The first 9 rows are patterns. Each new row is the sum of 2 different patterns, raised or lowered, with some noise. Before adding, each is slid sideways (what falls off one end comes back at the other) and multiplied by a number that may be negative. Names go in the order of the patterns.
Known rows, each followed by the names of its patterns:
-11.2; 6.0; -5.5; 24.4; 15.6; -6.1; -17.5; -12.7; -1.0; 12.2; 5.6; -2.7; 10.8; -2.1; 13.3; -9.6; -5.1; -16.5; -5.2; 0.0; -13.9; 11.7; 4.4; 15.8; 0.6; 8.3; -1.7; -3.7; 4.9
(1)
4.9; -7.3; -9.8; 8.7; -10.6; 15.6; -5.0; 8.0; -0.9; -5.6; -2.3; -0.7; -0.5; -0.3; 5.8; -4.2; 5.5; 14.2; -5.4; 5.3; 11.1; -11.1; -16.0; -17.3; 8.7; -21.9; -6.2; -7.1; 14.1
(2)
-7.8; -0.5; -5.0; 1.6; -10.2; -14.9; 1.6; -0.3; 5.6; 0.3; 17.4; 7.4; 1.4; 0.9; 2.4; 9.1; 2.2; -2.8; -9.5; 0.7; 3.5; -10.9; -7.7; -15.4; -20.5; 16.4; -2.3; -7.6; -19.1
(8)
-8.2; 0.3; -17.2; 10.0; -6.0; 4.1; 7.3; -10.6; 5.8; 0.6; 9.6; -9.0; 0.7; 4.0; 3.5; 10.9; 0.0; -2.3; -5.3; -4.5; 10.2; -27.1; -5.8; 5.6; 5.6; -0.5; 18.7; 16.5; 15.7
(5)
-9.6; 2.9; 3.1; -6.2; -7.9; 1.9; 17.1; -10.9; -0.5; 1.0; 23.2; -2.3; -15.1; -12.0; -2.4; -0.1; 3.7; -3.2; 9.8; 13.5; 4.6; -5.2; -14.4; 10.6; 9.3; -24.5; -6.3; -17.2; 3.6
(4)
6.0; 19.2; 1.3; -14.7; -12.5; -1.9; 7.9; 0.6; -0.5; -3.3; 0.5; 1.9; 3.3; 8.7; 6.3; -10.9; 9.7; 9.9; 8.6; -7.2; -1.1; 13.2; -12.0; 5.9; -1.4; 14.1; -15.9; 1.0; 2.3
(6)
11.6; 11.0; -3.1; 0.1; 18.8; 2.2; -1.1; -23.1; 21.9; 6.7; -10.1; 5.7; -10.2; 3.5; 0.3; -1.4; -3.0; -6.2; -1.0; 10.5; -9.9; 5.3; -9.3; -9.9; -0.5; -2.5; 6.3; 2.8; 12.3
(3)
15.6; -2.2; 7.3; -17.8; -11.3; -0.4; -0.9; 36.4; -9.6; 3.5; 16.9; 14.4; -13.1; -7.2; 7.2; -18.7; -26.4; -0.5; -1.4; 5.7; -6.8; -16.9; 4.2; 7.7; -5.1; -8.0; 13.1; -0.6; 13.6
(7)
-23.1; 2.2; -3.9; 7.4; -10.6; 5.2; 9.1; -3.8; -1.1; -14.5; -14.0; -2.1; 2.8; -5.8; -12.2; 2.2; 6.0; -12.3; 6.0; -14.1; 10.3; -1.8; 0.5; -16.3; -1.4; 4.6; -22.7; -4.5; -10.0
(0)

New rows, each followed by the names of its patterns:
7.9; 14.5; 2.8; 14.9; 12.2; 12.1; 30.9; 2.7; 15.2; -18.1; -6.2; 3.6; 21.8; 21.4; 10.2; -3.8; -2.0; 10.7; 0.7; 19.0; -3.6; 17.0; 22.8; 31.4; 25.7; 23.7; 11.9; -0.3; 11.1
(1) (8)
3.4; 2.2; -11.4; -16.6; -5.0; -4.8; -11.5; -7.0; -14.2; -8.6; 13.8; -0.2; 1.4; -26.7; -15.2; 0.5; 10.3; 4.6; -5.0; -14.7; -13.8; -6.4; -4.8; -8.6; -20.3; -2.5; 4.3; 8.5; -8.7
(1) (6)
-11.0; 9.6; 1.4; -9.8; -3.5; 1.0; 10.2; -3.4; 12.1; 4.4; 2.5; -0.4; -2.5; 27.2; 8.5; 0.0; -19.2; 1.7; 12.3; -9.5; -2.8; -15.9; 11.2; 5.1; -4.3; 8.5; 9.0; 0.3; 11.2
(3) (7)
14.8; 16.4; 1.9; 4.0; -12.2; -7.3; 12.1; 2.2; 5.2; -11.2; 2.2; 12.5; -7.1; 17.5; -5.4; 25.6; 13.3; 15.5; -10.8; 4.9; 25.0; -13.9; 1.9; -19.8; -0.2; 14.0; -3.6; 17.8; -11.2
(3) (0)
12.7; -9.0; -8.6; 19.5; -0.5; 16.4; -8.0; -3.2; 0.7; -7.8; -3.7; 13.5; 9.1; -2.7; 1.5; 15.4; 2.6; -15.4; -9.8; 8.1; 14.3; 7.9; -7.3; 3.7; -10.3; -6.0; -18.4; -4.0; 7.6
(2) (4)
2.0; 25.4; 9.9; 3.6; 12.3; -10.2; 3.9; -1.3; 10.9; 5.4; -1.4; 32.6; 9.0; 8.8; -1.8; 10.4; -24.7; -17.5; -3.3; 25.0; 14.8; 22.7; -9.6; 8.6; 5.3; -6.6; 17.7; -7.0; 12.7
(1) (5)
9.1; 7.2; 17.5; -9.2; 17.2; -10.0; -4.4; -6.1; 6.2; 12.0; 6.9; -12.5; 3.8; -8.8; -3.0; -4.4; -7.1; 8.6; 4.0; 9.2; 2.4; -0.1; 4.2; -4.1; -6.6; -18.1; 3.3; -8.4; -6.5
(1) (2)
-9.5; 3.1; 37.6; 5.3; 24.1; -17.2; 1.5; -1.8; -2.5; 36.8; 1.2; 1.8; -0.6; 23.9; -9.0; -5.5; -15.8; -11.9; -6.0; 12.6; 2.2; 5.7; -8.4; -10.0; -5.2; -6.2; -7.2; -0.3; 26.2
(4) (7)
10.0; 34.3; 0.6; 2.7; 25.2; 21.0; -7.7; -3.1; 9.2; -12.6; -12.3; -1.0; 8.1; 5.0; -7.3; -11.3; 8.2; 18.1; 3.6; 7.2; 27.6; 13.8; 17.4; 21.5; 17.7; 15.1; -12.2; -20.9; 21.1
(3) (7)
14.1; -2.0; -8.6; 9.3; 17.0; 20.4; -3.0; 29.7; 13.6; -1.4; -2.0; 6.9; 16.4; 4.3; -6.3; 23.3; -23.1; 11.6; -6.4; 15.1; -6.6; 5.6; 5.1; 8.4; 19.5; -1.8; -7.1; -14.4; -12.3
(2) (6)
-11.0; -13.3; -7.1; 0.3; 10.0; -16.2; -11.1; 0.7; -3.6; -2.7; -11.2; -1.6; -8.6; 1.1; -8.2; -6.0; -11.8; 5.6; -8.4; -3.9; 8.6; -3.3; -0.8; 0.7; -9.0; -10.7; -15.3; -6.5; -8.2
(3) (0)
4.4; -0.3; 22.2; 10.4; 4.3; 3.8; 14.7; -3.3; 18.7; 1.3; 6.5; 1.9; 0.5; 4.0; 4.4; 1.7; 5.0; 13.4; 6.7; 11.3; 18.0; 6.6; 15.3; 25.0; 5.1; -17.3; -9.0; 18.4; -5.5
(2) (8)
-24.2; -15.0; -1.7; -19.5; -21.2; -13.8; -19.2; 10.9; -23.5; -6.6; -5.7; -6.8; 5.5; -11.1; -7.2; -13.8; -12.7; -3.2; -4.4; -17.0; -6.4; -8.6; 3.4; -6.7; -2.2; -13.1; -5.0; -9.3; -14.7
(3) (0)
-8.5; -3.2; -4.2; 11.8; 7.4; 1.4; -3.6; 11.5; 5.2; -16.8; -33.4; 3.2; -1.3; -23.1; 0.1; -15.0; -7.5; 1.2; -12.7; -6.0; -31.2; -19.6; 7.7; -4.4; 7.5; -15.3; -25.9; -12.2; -8.0
(1) (3)
21.5; -7.7; 24.2; 25.1; -13.6; 6.3; -17.6; 8.7; -2.4; 6.7; 7.5; -4.0; 16.5; 9.3; 3.2; -13.4; -16.6; 4.6; 22.8; 16.3; 12.2; -3.6; 10.6; 18.3; 4.5; 5.9; -7.1; 30.9; 12.8
(1) (3)
-1.5; 3.9; 1.5; -4.7; -6.9; 8.5; -0.8; 14.0; -3.5; -1.8; 2.1; 0.5; -1.9; -14.4; -11.2; -13.4; 3.4; 3.7; -20.2; -5.3; -6.0; 14.9; -30.4; -12.9; 4.0; -8.9; 3.5; -11.0; -4.9
(8) (3)
-6.2; 0.3; -0.7; 1.2; -19.6; -4.5; -17.8; -2.7; 4.4; -11.9; -10.9; -16.8; -12.0; -30.4; -15.4; -16.1; -20.7; -11.2; -22.5; -20.3; -2.9; 5.0; -2.8; -19.8; 10.1; -1.6; 5.6; -2.2; -29.3
(2) (8)
5.5; -19.2; -2.0; -14.0; 1.0; -12.5; -21.2; -30.4; -7.0; -7.5; 2.9; -10.2; -9.9; -12.4; -9.1; -1.7; -10.4; -18.8; -4.1; -7.9; -7.0; -9.8; 24.8; -5.9; -12.3; -11.6; 5.9; 6.1; -14.5
(8) (6)
-10.8; -8.0; -4.8; 4.4; -3.8; 11.2; 22.8; 23.7; 8.5; 3.4; 17.1; 0.7; 1.4; -13.3; -6.1; -3.0; 7.4; -3.6; -7.9; -0.7; -20.2; 22.5; -20.2; -16.6; -9.0; 11.1; 14.1; -0.4; -6.7
(1) (8)
-32.5; -28.2; -24.8; -27.6; -25.2; -24.4; -16.2; -26.5; -21.8; -16.8; -0.9; -34.1; -33.6; -28.9; -17.5; -21.7; -22.6; -24.4; -19.9; -12.0; -14.6; -29.6; -34.1; -21.3; -19.7; -49.1; -32.7; -36.8; -23.2
(8) (4)
8.7; 4.4; 6.0; 15.6; -7.0; -4.8; -10.6; 14.6; -14.9; -6.5; -6.9; -10.1; 10.2; 7.2; 3.9; -2.8; 12.8; 17.3; 5.1; -11.1; 7.9; 7.3; 11.7; -12.6; -20.3; 15.0; 17.2; -10.5; -2.0
(3) (0)
-6.4; 7.7; 3.6; -2.7; 14.4; -10.2; 1.4; -5.6; 5.9; 8.2; -13.6; 0.8; -7.8; 10.4; -6.4; -5.8; -4.2; -5.5; 6.8; -16.6; -20.6; -15.1; -7.4; -2.2; -11.2; -6.7; -6.0; 0.7; -5.3
(8) (6)
2.9; -19.0; -6.8; -3.8; -13.3; -0.1; -4.9; 1.5; -11.6; -7.9; 2.3; -5.8; -3.5; -16.9; -20.5; -4.8; 3.0; -0.3; -13.6; -1.9; 10.8; -7.3; 14.2; -1.6; -2.4; -1.9; 3.8; -4.0; 2.2
(8) (0)
6.1; 15.2; -8.5; -18.0; -4.4; 16.8; -22.5; 6.0; -14.0; 24.6; 6.1; 0.4; -17.7; 9.6; 1.7; -7.1; -3.4; 0.2; -18.2; 2.9; -0.6; 11.6; -6.5; 9.4; 17.3; -2.3; 8.1; 0.0; -13.0
(2) (0)
